Every row belongs to one group in each of 4 separate groupings. Each group adds its own fixed numbers to the row, and there is some noise. The rows also spread widely along 12 directions, which tell nothing about the answers.
Known rows, each followed by its group in each grouping:
[ 20.4 -28.4  31.7  17.6   3.2  -9.5  16.4   6.7  12.8  -3.6   8.3  15.1
  -2.7  -1.9 -14.3  22.0   3.3  15.4  -4.0  -4.4  10.1  23.5]
L (1) U (3)
[ 15.0  -7.1 -11.9  -8.5  -7.0 -11.1 -21.2 -17.0   4.3  -6.5 -10.5   5.1
   1.8   3.2  -0.9   3.5  -7.5 -23.7   6.4   1.0  -2.9  18.4]
J (4) A (4)
[ 13.6   7.9  -2.5  18.0  15.5   0.0  -2.7  14.8  -7.8   0.0  -3.4   1.9
  24.3  -1.8 -10.9  11.7   0.7   1.2  30.5  -6.5  18.3  -0.5]
F (1) A (3)
[ 12.5 -22.1  -6.6   8.7 -17.6  13.3   2.0 -11.5  -4.0 -11.8 -18.1 -11.4
  15.9  10.4  -2.8  14.1   1.1  12.2  13.4  12.9 -21.5  20.2]
R (0) E (1)
[ -1.3 -30.1 -18.0 -21.2  20.7 -11.7   5.2  -5.4 -14.7  -9.3  -2.2   9.8
  -4.0   7.6   7.4   1.4  13.5  33.3   0.4  13.4  -3.9   8.8]
R (0) D (0)
[-14.9  11.1  14.4  11.9   6.8  15.2  13.1 -18.4  11.2  -0.4   3.8 -15.3
  29.2 -31.8   8.6  -3.8  -5.3  -6.7   0.6 -11.7  12.9  -3.6]
F (2) U (2)
[ 30.1  -8.0  -1.8  11.2 -23.3  26.7  12.7 -29.2  12.0  12.5   1.8  -7.7
  32.2  -5.7  10.9  11.8  17.1  23.7  -1.9   2.9   1.8  25.6]
L (2) E (2)
[ 19.4 -11.2 -19.2  -3.7 -19.0   7.1  -2.1 -29.8 -14.8  11.3   7.8   5.3
 -14.3  -9.8 -12.0  -7.1  10.8   2.8 -10.5 -12.2  16.7  -1.9]
J (4) D (4)
[ 15.4  -8.3 -10.9  -1.1 -24.1  10.3  41.8 -29.3 -13.8  12.6  -0.9   0.5
  10.5  -8.5   4.2 -19.0   5.2   0.4 -19.7  -7.5  -5.2  31.7]
L (3) U (0)
[ 35.3 -32.6 -16.7 -22.6  15.7   2.1   0.0 -22.3 -16.1  23.1   0.4  24.1
  -3.4   2.2 -14.2   8.5  17.6  -6.5  10.5  14.5  13.0  13.0]
F (3) U (1)
[  0.5  21.1 -23.1  14.1  -2.4 -13.6  14.3   0.9  -4.4  -3.8 -11.7  -6.5
  22.6  -3.2   9.7 -11.9 -11.1 -10.1   6.3 -11.0  10.9  22.0]
R (3) E (2)
[-13.4  -8.3  14.2   0.6  14.1  10.1  34.2   9.7   5.1  14.0  11.3  -4.2
  29.0 -12.4   3.5  15.9 -10.9   6.8  19.1  11.6 -10.7  -5.2]
L (0) E (4)
[ -7.8 -10.0 -17.5  -8.8  -7.1  -1.6 -12.2   2.3  -4.8  -2.8  -4.4  -3.2
  -3.1  -2.4  -7.0  11.3 -16.3   0.8   8.0   3.3  -2.6  -6.4]
J (1) E (3)
[ 29.0  -0.1  -6.4  18.1 -25.1   7.9   9.0  -1.2  -3.4  10.6   1.4  -1.9
  11.0   5.3 -14.8   7.3   1.2  19.2   5.1 -13.9   0.4  16.5]
R (4) E (2)
[ 12.9 -21.1  -8.9  -7.0 -11.3  12.1 -13.0 -23.2 -10.3  -2.8  -2.0   3.1
 -13.6  -4.5 -17.2  -5.1   2.3   2.7  -8.2  -1.2   2.5   0.7]
F (2) D (1)
[  7.4   6.4   4.2 -18.2  16.4  -4.3 -31.0   7.0  -0.6  -7.6 -12.0   9.5
   1.0   4.8 -14.5  -4.4 -20.2 -22.8  16.3  -8.0  -1.4   4.6]
R (3) A (0)
[ 16.1  -6.9   6.7   4.6 -24.5  18.4  -2.6  -1.1   4.0  13.2  17.3  13.4
 -11.9 -11.3 -16.7   4.7   2.9  42.2 -17.3 -17.3  13.4  -6.7]
L (0) U (1)
[  5.0  -9.9  20.8 -10.8   3.6  22.9   2.9   3.0  24.8  17.2  11.4   8.6
  24.3  -6.3  -2.2  17.8  -3.9  22.6  10.0   9.0  -8.6   5.2]
R (3) A (1)
[ 27.1 -13.2   6.7  -8.3   5.9   1.4 -21.5 -22.1  -4.4  -6.5 -11.7  -0.4
   5.1   2.6  -6.7   6.4   6.6 -15.5  13.6  -2.6   6.0   9.9]
L (0) E (2)
[  3.1   2.1  -6.6 -23.1  28.2  -5.2  14.3  10.1 -22.7  -0.4  -7.4   0.0
  21.1  13.8  -1.4 -16.2  -2.9   2.0  21.1   3.5 -24.7  -0.9]
F (0) D (4)
[ 41.3  14.6   3.1  11.7 -11.8  11.2  13.2   9.0  -7.6  25.8   2.5  17.6
   5.3   0.0 -22.9 -10.5  -6.4  -9.1  -0.2 -23.5   9.2  16.6]
F (0) A (0)
[  4.8  -2.7 -14.2 -11.9 -12.0  14.2  12.6 -20.6  13.3  28.4  10.8   3.6
  30.8 -17.6  22.9   8.4   7.0  14.1  -0.5   6.3   2.6  10.1]
F (3) U (0)
[ -7.9 -19.7  -6.5  11.8   5.1   6.2  19.4  -8.0   0.2 -12.5  -3.2 -13.0
  14.1 -11.8   7.4  15.0  -1.1   8.0  11.7  16.4   6.5  12.5]
L (0) E (2)
[-23.5  23.7   6.5  -2.2  28.3 -32.4  25.5  31.3  -6.4  -1.3  17.8  12.0
   7.3  -8.7   2.9 -22.8  -5.0  31.5  -8.7 -28.6  10.6 -15.3]
L (0) A (4)
[ -5.5  -3.4   7.1 -30.9  16.0 -22.7  -5.4  13.3  12.5   5.8  -1.5  12.0
   5.1   2.5  -5.1   0.5 -27.9 -19.9   4.3   1.4 -21.9   6.4]
F (3) U (2)
[  2.3   2.4  -4.8  -1.7  -3.3  21.1   1.8  11.1   8.8  -4.4  -3.2   2.0
   4.5  -0.7  -4.9   3.4 -27.1  -3.4   3.6   6.6  -4.6  13.1]
J (1) E (4)
[  6.8   8.1  29.1  11.8   2.9 -11.9  13.6  18.9   0.4 -13.7  -8.7  -8.6
  26.2  13.8 -14.4  -2.5 -15.2   2.4  16.3 -19.4 -27.3  12.9]
R (4) E (3)
[  2.4 -26.6  -5.0  11.8   8.8  16.6  32.2   5.0 -11.6 -11.4  -7.6  -1.0
  -6.6  -0.9 -16.2   3.2 -18.6  -7.8  10.4  20.8  -7.9  23.3]
R (2) D (4)
[-10.6 -16.1 -10.1 -15.5   0.7 -19.2 -27.0  -1.3   5.7 -11.8   6.4   9.1
 -16.0  -5.1  -1.4   5.4   0.6  26.6  -8.3  -3.3   8.6  -5.3]
F (3) D (0)
[ -5.5   0.8   1.4   3.6   1.4  30.8  10.2   2.6   6.6   2.2   3.0   1.0
   6.9 -18.6   0.9   2.1 -20.1   4.7   1.2   2.4   7.6   5.0]
R (0) U (0)
[ 32.9  -0.1 -24.0  -0.8 -19.1  38.2 -23.8 -17.7 -10.0   4.6  -7.0   0.8
   3.1   1.4 -10.4   2.6  -2.3   5.9  12.2   0.5  13.2  11.0]
R (4) E (0)
[ -9.7  12.0  13.7 -12.8   5.4  10.9  16.7   2.4   9.2 -15.6  -2.4   0.4
   8.6  -7.7   9.0 -26.9 -24.9   0.9 -13.7  -9.2  -5.0  21.2]
L (3) E (3)
[  2.2   7.4  -2.2 -14.4   6.4  13.0  -6.6 -17.0   1.5  -8.1   3.0  11.5
  -9.4 -13.4   4.1 -24.9 -10.1  -0.7 -17.8 -16.3  19.6   6.0]
R (4) U (4)
[ -1.4 -10.8 -16.6  10.1  23.4   2.9   1.6   2.9  -6.5   2.8   2.7   8.9
   0.1 -13.1  -3.1  12.9  -2.1   3.6  16.7   9.9  35.6  -3.6]
R (0) E (1)
[  4.3 -26.4 -31.6   1.4 -24.1 -41.3  -8.1   1.9 -15.2  -1.8  12.1  13.7
 -35.7   6.0 -17.1  11.0   9.6  41.8 -14.9 -12.6  12.7  -6.9]
L (4) E (4)

New rows, each followed by its group in each grouping:
[  0.5 -17.6   4.1  -4.0  10.4 -15.1  24.2  -3.7 -12.8   9.5  14.6   7.3
  -7.0 -11.4 -16.5   0.8  -0.9   4.1  -2.1  -8.2   9.2  -2.4]
L (4) U (2)
[  3.8  -6.8   2.9  -4.6  -2.8  24.2  10.5   8.9  -5.4   4.4  13.9   5.7
  -3.8  -4.0 -15.2   1.3  -5.4  37.2  -4.4  -6.8   5.3  -8.2]
L (1) E (4)
[ -6.5   5.9  -5.6  -6.2 -13.7   1.6  -1.1  -9.4   9.2  13.7  13.3  -3.3
  14.5 -16.2   5.6   2.5   3.2  26.3  -3.1 -11.1   7.3  -7.6]
L (3) A (2)
[ -9.0   2.1  -4.5  10.1   7.0  10.0  15.8  -0.1 -30.1  -0.4  13.1  -9.9
   2.9 -13.1 -21.8  -7.1   5.8  25.5  13.7 -17.3  17.4 -27.8]
L (4) E (4)
[13.3  0.8 -5.8 -4.1  6.9 27.1 -6.7 -0.7  0.4  6.9  1.1 -1.6 25.3 -3.7
 -3.3  7.4  5.5 18.1 25.6  6.4  2.5 -0.9]
F (3) A (4)
[ 10.8  -7.8 -15.0 -13.4 -11.5   4.8  -2.7 -18.8   2.9   0.2  -1.3   7.2
  -0.9  -2.5   7.2  -6.2  -5.0  -1.1  -8.3   1.7   4.6  19.8]
L (3) E (4)
[ 13.9  -6.7 -21.3  -4.7   6.4  -4.2  -1.6   9.0  -8.7   1.7  -5.4   8.2
   3.5  11.4  -7.4   7.6 -12.1  -0.6  18.0   8.2  -2.5  11.3]
R (4) E (4)
[-14.4  -6.7  -6.5  11.1   5.5 -13.3  23.5  -6.8 -16.6  -4.4  -0.8  -2.7
   5.9 -15.4  -3.2   1.0  -7.7 -13.2   1.8  -5.5  11.6   4.5]
L (1) U (0)
[  7.3  -3.3   0.2   1.4   2.2   7.5   3.8  -4.3  -4.4 -13.2  -4.9   1.2
   3.9   0.4  -1.8  -2.7  -5.0   2.0  -0.6  -4.7   6.0  13.3]
L (1) E (4)
[-25.5  -0.1  -9.2   8.2   8.8  11.9   0.0  11.3  -8.8 -32.1  -1.9 -18.1
   5.0  -6.8  -5.0   1.0 -18.7  19.9  20.0   6.0   1.2  -8.3]
L (4) E (4)
[ -1.4 -20.7  16.2 -12.5  -8.4  15.2  15.4  -1.6   7.9  -2.3  -0.8  -2.2
   3.3  -2.0 -12.8  -0.6 -16.0  -0.5  -0.1   6.2 -28.7  14.2]
F (3) A (4)
[ -3.8 -19.2   2.9   8.4  -3.6   8.0   0.9  -5.6   1.5 -27.7   3.1  -3.4
 -19.3 -13.3 -15.0  -8.3  -4.3  18.6 -14.4  -8.3  14.5  11.0]
F (4) A (2)
[-19.9 -29.2  13.4 -14.2  -3.7   7.5  20.5 -18.2  15.8   5.1   9.6   8.8
 -18.4 -26.1  -0.1   2.4 -18.4  -9.3 -22.1   5.6   3.2   7.3]
R (3) U (4)
[ -8.2 -13.7  13.2 -11.3  19.9 -24.5   6.7  19.3  -3.3   0.6  16.0  17.7
 -15.0   2.5 -15.5  -1.4  -0.6  38.4 -10.7 -14.5  -4.5 -15.1]
R (2) D (4)
[ 28.9 -15.1  11.9   5.1  -7.5   2.4   8.9 -13.5   9.9  -4.5   1.3   8.1
  15.5   4.3   5.9   6.2  19.5  30.7  -3.9  -3.6   0.9  30.1]
L (3) U (4)
[ 24.7  -6.4   5.2   6.8   3.2  18.5  -0.5 -11.7   5.0   9.9   9.4  15.3
   1.2  -9.9 -11.8   3.7   3.1   8.3  -0.3  -7.7  30.0   9.6]
R (4) E (1)
[  2.5  14.6   5.3   6.2  10.0  10.1  12.8   2.0  -3.5   4.9   5.7   2.2
  17.2 -15.2   0.3 -11.9  -4.5   3.5   1.9 -14.4  14.4   0.7]
F (0) D (0)
[30.1  5.3  4.5  6.7  1.2 26.8 -8.8 -2.4 17.1 13.3  1.5  6.0 32.8 -4.8
  5.0 21.7  3.6 11.4 20.0  4.0 13.9 13.1]
J (1) U (3)
[-15.6 -16.2  10.3  -0.6  14.3  20.6  40.7 -20.3   0.6  -0.3  11.7  -5.9
  14.7 -27.8  10.6  -1.5   1.9   4.7 -10.5   3.7  18.4   7.4]
L (1) E (2)
[ 21.4  26.1   9.0  -0.7 -26.6  12.6  -8.1   2.9   8.4   6.2   0.1  -6.3
  23.5   5.7 -10.4 -13.0  -2.0  24.5  -2.4 -29.4 -17.5   7.4]
J (3) A (2)
[  0.9   7.7  -0.3  -2.6   4.8  36.6   1.1  10.6  10.1  -3.9   6.5   4.2
   3.3 -15.4   1.3  -2.4 -20.3  22.2   3.2   3.2  13.5   2.2]
L (0) U (3)
[ -6.0  -9.7  10.5 -19.4  10.2  11.5 -11.8 -12.5   0.6  -3.9   1.4   7.5
  -7.1  -9.8  -3.1  -2.7  -7.7   0.8 -10.2  -9.2   9.3  -3.5]
R (1) E (0)
[ 10.9  -9.2 -20.3  15.7   6.4   4.3   4.6   2.4 -16.3   7.9   3.3   2.7
  10.6  -4.9 -16.3  16.4   1.0   5.5  25.5  10.9  15.5  -4.1]
L (2) D (1)
[ 18.3  11.6  32.0 -13.8  -8.4 -14.3 -10.5   5.1  12.9  18.1  -2.0   5.4
  17.4   4.3 -18.5  -1.4 -15.0 -18.1   3.7 -26.4 -24.8   2.7]
F (3) U (2)
[  9.1   5.9 -14.8  24.3   8.0  -0.5  17.7  10.7 -23.3 -16.6  -2.8  -7.1
  15.2   2.6 -13.1  -6.1   4.2  18.4  21.6  -6.5  10.3   9.6]
L (4) A (4)
[ 18.1   1.8 -16.8   2.9 -19.6  11.6   3.8 -15.0  -5.2  -0.9  -2.8   0.2
   5.1  -0.1   3.6 -13.2  12.6  24.4  -9.6 -12.2   2.4  12.9]
J (0) A (4)
[-38.6 -12.9   6.6   1.9  24.5 -16.8  -9.7   4.9  10.3 -29.7  -3.4  -6.4
   7.6 -11.6   8.1  15.2 -12.8   2.9  12.7   6.0   5.8  -6.0]
R (1) A (4)
[-31.0   1.3  13.3   2.0   4.9  -9.7  22.1  -2.2 -10.1  -9.0   4.2  -8.5
  -4.0 -14.9  -8.9 -17.9 -10.6   9.6 -15.3 -24.2  -4.7 -16.7]
R (2) E (4)
[ 10.5   1.2 -24.3   8.0  20.7  -2.0  19.3  -1.5 -16.2  10.4  -0.6  15.7
  -9.7 -13.6  -4.1  -8.4 -10.6 -26.6   5.2  -1.5  40.4  10.4]
R (0) E (4)
[ 10.9 -16.1  -2.8  -7.3 -20.4   7.8  28.6 -12.1 -14.7  14.2   1.1  -4.7
   1.0  -0.8 -17.1  -4.8  -4.7   1.9  -5.8  -4.6 -15.9  12.5]
L (3) E (2)
[ 10.7 -12.1  11.8  -5.4   9.6 -24.8  12.7  -1.5  19.0  -0.1   8.8  25.8
   0.0  -5.0   5.6  -3.1   0.7   4.0 -18.7  -4.4  13.3  32.5]
L (3) A (1)
[ -9.9 -11.3   6.8 -12.5  13.1   4.3  15.4  -8.2   5.3 -17.1   1.2   5.7
  -3.9 -13.1   7.4 -12.5 -12.2  -1.0 -11.8   3.2   4.0  19.1]
L (3) U (4)
[  8.5   8.2 -18.7   6.9 -14.9  17.0  11.2  10.4 -17.7   4.0   1.3   2.3
  -7.0  -4.3 -20.5 -11.7 -21.6  11.4   2.3 -12.5   4.2   1.6]
R (4) U (3)
[ 19.9   1.7  -4.8  28.8 -14.4   8.2  33.5   6.3  -5.4   7.0   2.5   2.5
   7.9  -6.9 -15.5  -0.3 -12.0  -8.6   6.8  -3.0  12.0  25.9]
L (3) D (4)
[ 12.8  -5.1  23.9  -3.4  19.2  -8.4   2.5  18.9   6.1   7.4   8.3  21.1
  -4.2   0.2 -26.9   3.1 -20.8 -10.4   2.6  -7.5   3.4   3.8]
L (2) E (1)
[  7.8   4.7 -13.7  15.0   1.6 -23.0  -2.4  -4.8 -13.6 -12.4  -0.2   7.4
  -9.6  -7.4 -10.4 -11.7  -4.3 -13.9   0.2 -19.4  28.7   9.1]
L (4) A (4)
[ 12.1   0.4 -24.7  -0.2  11.7  -1.0 -16.6  11.2 -15.0  -0.6   3.4   9.0
 -13.1  -2.0 -18.5  -1.8  -1.7  22.7   6.1  -8.1  25.5  -9.9]
F (2) E (2)
[  8.8   8.9   8.1  -8.9  -4.4  34.4  17.9 -11.0  18.5   8.0  13.4   2.8
  17.1 -18.5   7.9 -17.1  -8.9  11.7 -15.0  -7.6   6.6  18.8]
F (4) A (2)
[-10.1   0.8 -10.7 -40.1   7.3 -16.8 -23.1  15.5  -3.6  16.6  18.1  14.7
 -15.3   0.3 -15.3  -0.5 -20.9  16.9  -0.3 -10.2  -5.1 -28.0]
L (4) E (2)
[ 32.8  12.1   8.7   2.2  -0.6  43.2 -22.9   5.8  22.9   8.7   4.1  15.0
   7.2  -7.2  -4.7   9.5 -19.9  -2.8  12.0   2.4  22.4  12.1]
L (0) E (4)
[  0.9 -11.5 -26.5 -22.4 -13.1  23.1  -2.9 -12.0  -6.5  18.4  15.6   9.5
  -5.6  -8.6  -4.0  -1.7  -3.3  33.0 -10.1   7.3   2.0 -13.3]
L (2) D (1)
[ -1.7   6.9  -6.4 -18.2  21.1   6.2   2.8   7.6   1.6  -4.5  10.4   8.2
   5.8  -6.1   3.1 -12.2 -13.5  15.8  -0.2  -1.1  12.1   5.2]
L (4) E (2)
[ -5.2 -13.4 -20.1 -19.8  19.7   7.9 -14.5   5.2   5.0 -11.5  -4.8  17.1
 -16.2  -7.1   5.7   0.0 -22.8  -5.1   1.1  18.8  13.5  16.6]
R (0) A (0)
[  0.9  17.6   8.3  -4.3  10.0 -34.3  -7.2  -0.9   3.4   0.6   6.4   6.5
  24.8   2.7  10.9  -8.2  14.9  25.2  -3.3 -27.9   0.0  -5.8]
L (2) A (4)
[-11.2  -2.9  10.3  -1.6   6.8  -4.2  37.9  12.7  -4.1   6.6   6.4   1.2
  12.8  -7.7  -3.3 -10.7 -11.3   6.0  -4.9  -7.8 -15.7   7.4]
F (0) A (0)
[  1.9  12.4   7.3 -20.0  28.4  -0.9 -14.2  13.3  -0.2  -5.6   0.0   8.5
  16.1   3.6   2.9 -10.6  -7.1   9.9  11.6  -6.7  -4.2  -3.4]
F (0) D (0)
[  0.7 -32.0 -39.0 -21.3   8.6 -26.9   3.9 -13.5 -29.1   5.3  -0.9  15.1
 -12.6   6.1  -4.9   6.1   5.1  -3.8   3.1  15.7   3.1   3.8]
L (1) D (1)
[  8.8  -8.1 -28.9  -7.7 -14.3 -18.1  -9.1   3.8 -17.0  15.3  -0.7   0.3
  -6.1   6.8 -21.1   8.8  -2.0  11.9  10.9  -5.7  -5.1  -9.2]
J (3) E (2)
[ 14.7   6.6   3.4   0.1  -5.2  31.7  -3.2  -3.8  -2.0   6.9  -2.4  -3.6
  15.0  -6.1 -10.4  -4.5  -5.6  -1.4  13.5  -6.2  -2.6  -1.0]
F (0) A (4)
[ 40.9  -8.6 -21.4  -4.4  -0.5  25.9 -12.1   5.5 -15.4  13.7  -0.2   2.5
  10.4  13.3 -23.5  13.3   5.3  24.4  29.6   6.9   1.2   3.2]
F (4) E (2)
[ -1.3 -15.9  -2.1  -6.7  -5.7   6.1 -16.9 -26.7  -5.5  -3.5  -3.2   0.3
  -3.9 -13.1  -8.9   3.7  -0.3  -9.6  -3.3  -6.7   9.5  -7.4]
F (1) U (1)
[ 16.2   8.2 -34.1  14.9  -5.8   5.2  11.1   8.7 -21.5   6.2  -4.1   7.1
  -2.9  -3.1 -12.6  -6.8 -11.5  -3.5   5.0  -8.4  26.5  11.1]
F (1) E (3)
[ -2.3   6.4  -2.2 -14.5  15.7 -11.6  -6.8   5.4   1.7 -10.1  -6.2   6.0
  20.8   6.1   6.6  -3.2  -5.6   9.5   5.7  -2.9  -9.9   8.4]
J (1) U (1)
[  6.4   4.9 -23.5   8.1   1.8  20.2 -13.4  12.9  -1.3  10.4   7.0   8.2
 -10.3 -15.1 -14.1  11.3 -16.6   7.1  14.1   2.2  31.4 -13.0]
J (0) E (4)
[ 18.9  -5.5 -23.7  15.9 -18.9  -9.3 -11.0 -26.8   9.9   1.6   3.5   3.0
   3.6 -13.7  10.6   7.4  13.5   7.2  -8.6  -8.7  35.3  18.8]
F (4) E (2)
[-16.2 -12.9 -27.3 -35.3  43.4   5.5  18.8  -1.9 -19.2   7.1   4.1  14.7
  11.2  -4.4  12.7  -6.8   0.2  14.3   7.0  19.7  10.0  -4.3]
R (1) E (1)
[ 11.1  10.9 -13.9  -6.7  -3.2  25.0 -18.4  -0.9   6.0  21.8   0.6   5.4
  24.1  -6.4   3.5  17.0 -14.4  -4.2  19.4   4.4   9.8  -1.4]
R (1) E (0)
[-17.8   7.2  12.7 -15.5  12.9  -1.4  -5.7   7.7   5.7 -19.8   5.9   4.1
  -0.2  -3.4  -0.4 -17.4 -11.4  31.7 -17.3 -15.9  -2.9  -6.1]
L (2) E (1)
[ -6.0  -0.4  13.9 -15.2 -12.0  14.7   5.4 -26.3  15.9   4.3   7.2  -2.6
  17.0 -17.6  13.1  -5.2  -2.0   1.4 -18.1 -10.0  -2.3   7.0]
L (1) A (2)
[ -4.5  -6.7   8.6  -2.4  11.3   1.7 -10.6  -6.0   4.4 -40.6 -10.9  -7.3
   0.3   1.1   2.7  -8.8   1.2  21.9  -9.3  -8.3   4.4  15.8]
J (1) E (2)
